The rows of a group lie close to one hidden flat surface of 5 dimensions, which passes through zero. Surfaces can cross.
In the rows, 128 means zero.
Known rows, each followed by its group:
[153 146 134 114  54 160 139  83 143 135 101 115 212] : z_500
[123 150 121 155 172 147 136 152 105 116 151  91 122] : z_300
[119 152 187  93 114 133 146 153 144 193  89 116 111] : z_500
[171  90 101 174 133 127 147  86 131 121 132 189 161] : z_924
[114  94 129  86 133  82  85 125 160 136 109 178  68] : z_300
[162 146 123 163 111 165 178 100 126  94 147 114 201] : z_500
[166 146 161 169  63 158 220 112 133 164 119 143 206] : z_923
[167 137 178 147 139 123 218 124 167 164  95 177 125] : z_924
[125 159 116 120  94 142 131 122 129 150  87  93 162] : z_300
[117 144 161 111 183 115 145 162 144 164 106 117  66] : z_923
[122 129 107 119  93  59 156 136 169 137  69 173  89] : z_923
[134 138 159 129 144 197 112 116 100 130 170  80 174] : z_500
[127 119  95 160 100 117 142 124 118  78 171 142 151] : z_923
[107 109  92 129  79 102  99 134 110 115 139 141 127] : z_924
[127 143 116 138 129 132 141 122 126  83 155 115 147] : z_500
[129 159 195  94  97 178 140 130 129 174 112  90 162] : z_923
[133 123 158  98  74 127 131 115 150 143 116 152 143] : z_300
[ 96 142 120  93 107 127  86 141 116 125 130  90 120] : z_924
[130 119 162 123 117 142 136 128 125 125 158 145 134] : z_300
[158 152 135 195 146 108 248 149 146 130 119 152 121] : z_500
[109 172 101 147 175 107 157 167 126 144  83  71  88] : z_300
[112 146 144 103  67 118 141 141 138 110 140 122 137] : z_923
[158 123 118 171 100 126 175 111 130 141 116 160 168] : z_923
[121 147 181 136 173 171 146 155 106 159 153  95 118] : z_500
[140 154 166 130 207 163 152 139 134 131 132  93 114] : z_924
[130 110  52 147 120 101  93 107 117 106 110 133 143] : z_924
[147  86  66 184 116  95 130 111 112 101 146 187 140] : z_924
[137 125  62 152 128 116 108 105 122 128  84 117 154] : z_300

New rows, each followed by its group:
[126 135  90 144 160 143  95 124 104 111 134  95 143] : z_300
[128 126 119 115  79 105 126 122 136 140 102 142 141] : z_924
[151 125 101 160 162 119 150 114 135 119 112 143 130] : z_924
[141 134 147 136 124 156 146 126 120 144 140 121 145] : z_923
[101 159 151  94 149 161  98 148 115 134 135  62 120] : z_300
[123 155 122 101 158 150 106 122 136 131 101  79 136] : z_924
[ 83 125  73 120  69  63 102 156 113 117 111 130 101] : z_924
[104 148 132 100 150 149  88 139 117 135 125  71 127] : z_300
[139 143 192 165 188 148 197 176 116 208 124 124  86] : z_500
[133 101 130 137 144 112 133 125 127 116 153 167 107] : z_300
[147 144 127 124 139 125 156 115 161 146  75 127 135] : z_924
[130 118  92 128 121 126  99 111 122 117 119 123 142] : z_924
[111 149 158 119  93 146 144 145 118 100 176 101 144] : z_923
[136 165 120 131 205 141 144 130 145 130  95  85 111] : z_924
[129 120 120 157 142 158 120 127  96  89 194 116 152] : z_923
[130 113 104 148 110 100 135 129 127 124 123 156 122] : z_924
[148 130 149 124 121 167 126 107 127 169 108 122 172] : z_923
[142  93 126 152 161 147 102 119  98 173 128 141 131] : z_500
[158 133 147 144 143 131 169 111 151 145 102 147 137] : z_924
[123 139 121 158 171 144 147 146 107 113 154 104 121] : z_300
[114 137 109 150  90  95 166 149 126  72 169 142 124] : z_923
[128 108  90 128 100 128  84 100 113  92 148 136 159] : z_923
[117 133 163 105  83 111 151 148 140 148 123 145 119] : z_924
[127 119 149 110 133 177  81 114 100 162 139 104 155] : z_500
[134 150 149 128 108 147 157 120 133 124 130 109 155] : z_500
[127 146 149 110 104 143 132 132 131 142 115 106 151] : z_300
[ 81 154 117 115 169 128  94 175 104 107 158  62  84] : z_924
[122 121 122 125 106 120 122 127 122 127 133 137 128] : z_924
[ 91 105  67 161  88  62 116 168 100  96 158 157  88] : z_924
[114 194 129 139 142 126 184 168 131 159  78  56 118] : z_300
[117 108  89 146 156 114  99 131 110  80 168 132 110] : z_923
[109 173 193  92 151 130 169 174 151 161 112  91  81] : z_924
[127 101 123 143 162 106 114 140 122 174 107 162  84] : z_500
[142 136  64 160 125 104 135 117 129 133  73 121 148] : z_300
[101 164 125  99 113 123 129 145 142  47 171  91 120] : z_500
[113 138 187  77 101 154 103 130 129 139 151 110 134] : z_300
[123 124 118 122  99 143 108 112 116 105 151 123 159] : z_923
[105 142 141 111 112 117 131 152 133 106 148 115 108] : z_923
[153 111 144 112  92 156 118  92 134 142 128 150 177] : z_924
[113 131 139 121 182 126 122 151 128 132 139 115  87] : z_923
[142 123 144 153 214 160 137 138 115 159 132 120 107] : z_923
[118  67  53  91  91  98   4  80 121 111 106 165 137] : z_500
[ 83 167 150  93 126 106 131 182 131 139 123  80  81] : z_924
[122 119  99 129  83 119 119 118 125  88 152 137 153] : z_923
[150 128 163 108 134 168 123 109 132 142 128 118 155] : z_924
[123 100  77 111 119 107  64 103 131 101 118 145 125] : z_923
[124  84 147  77 110 136  56  99 130 117 156 166 122] : z_300
[131 128 112 122  65 124 126 111 127 106 138 133 171] : z_923
[ 78 163  63 111 156  95  87 163 117 105  97  60  85] : z_924
[114 143 170 104 110 127 143 149 136 148 127 121 110] : z_924
[141 144 132 153 115 117 190 130 144 129 110 144 134] : z_500
[139 126 117 131  37 147 125  97 121 105 148 133 206] : z_923
[148 120 112 139 114 163 111  92 112 130 131 123 187] : z_500
[115 126 100 102 110 140  78 112 123  71 156 109 150] : z_500
[143 128 115 170 151 126 163 132 125 113 143 140 129] : z_500
[124 155 153 132 126 125 173 150 134 142 113 111 118] : z_300
[114 125 139 102  58 103 123 137 137 145 115 146 129] : z_924
[122 167 127 114 168 125 139 143 149 138  84  86 102] : z_924
[128 122  93 129 130 123 101 119 121 116 120 120 139] : z_924
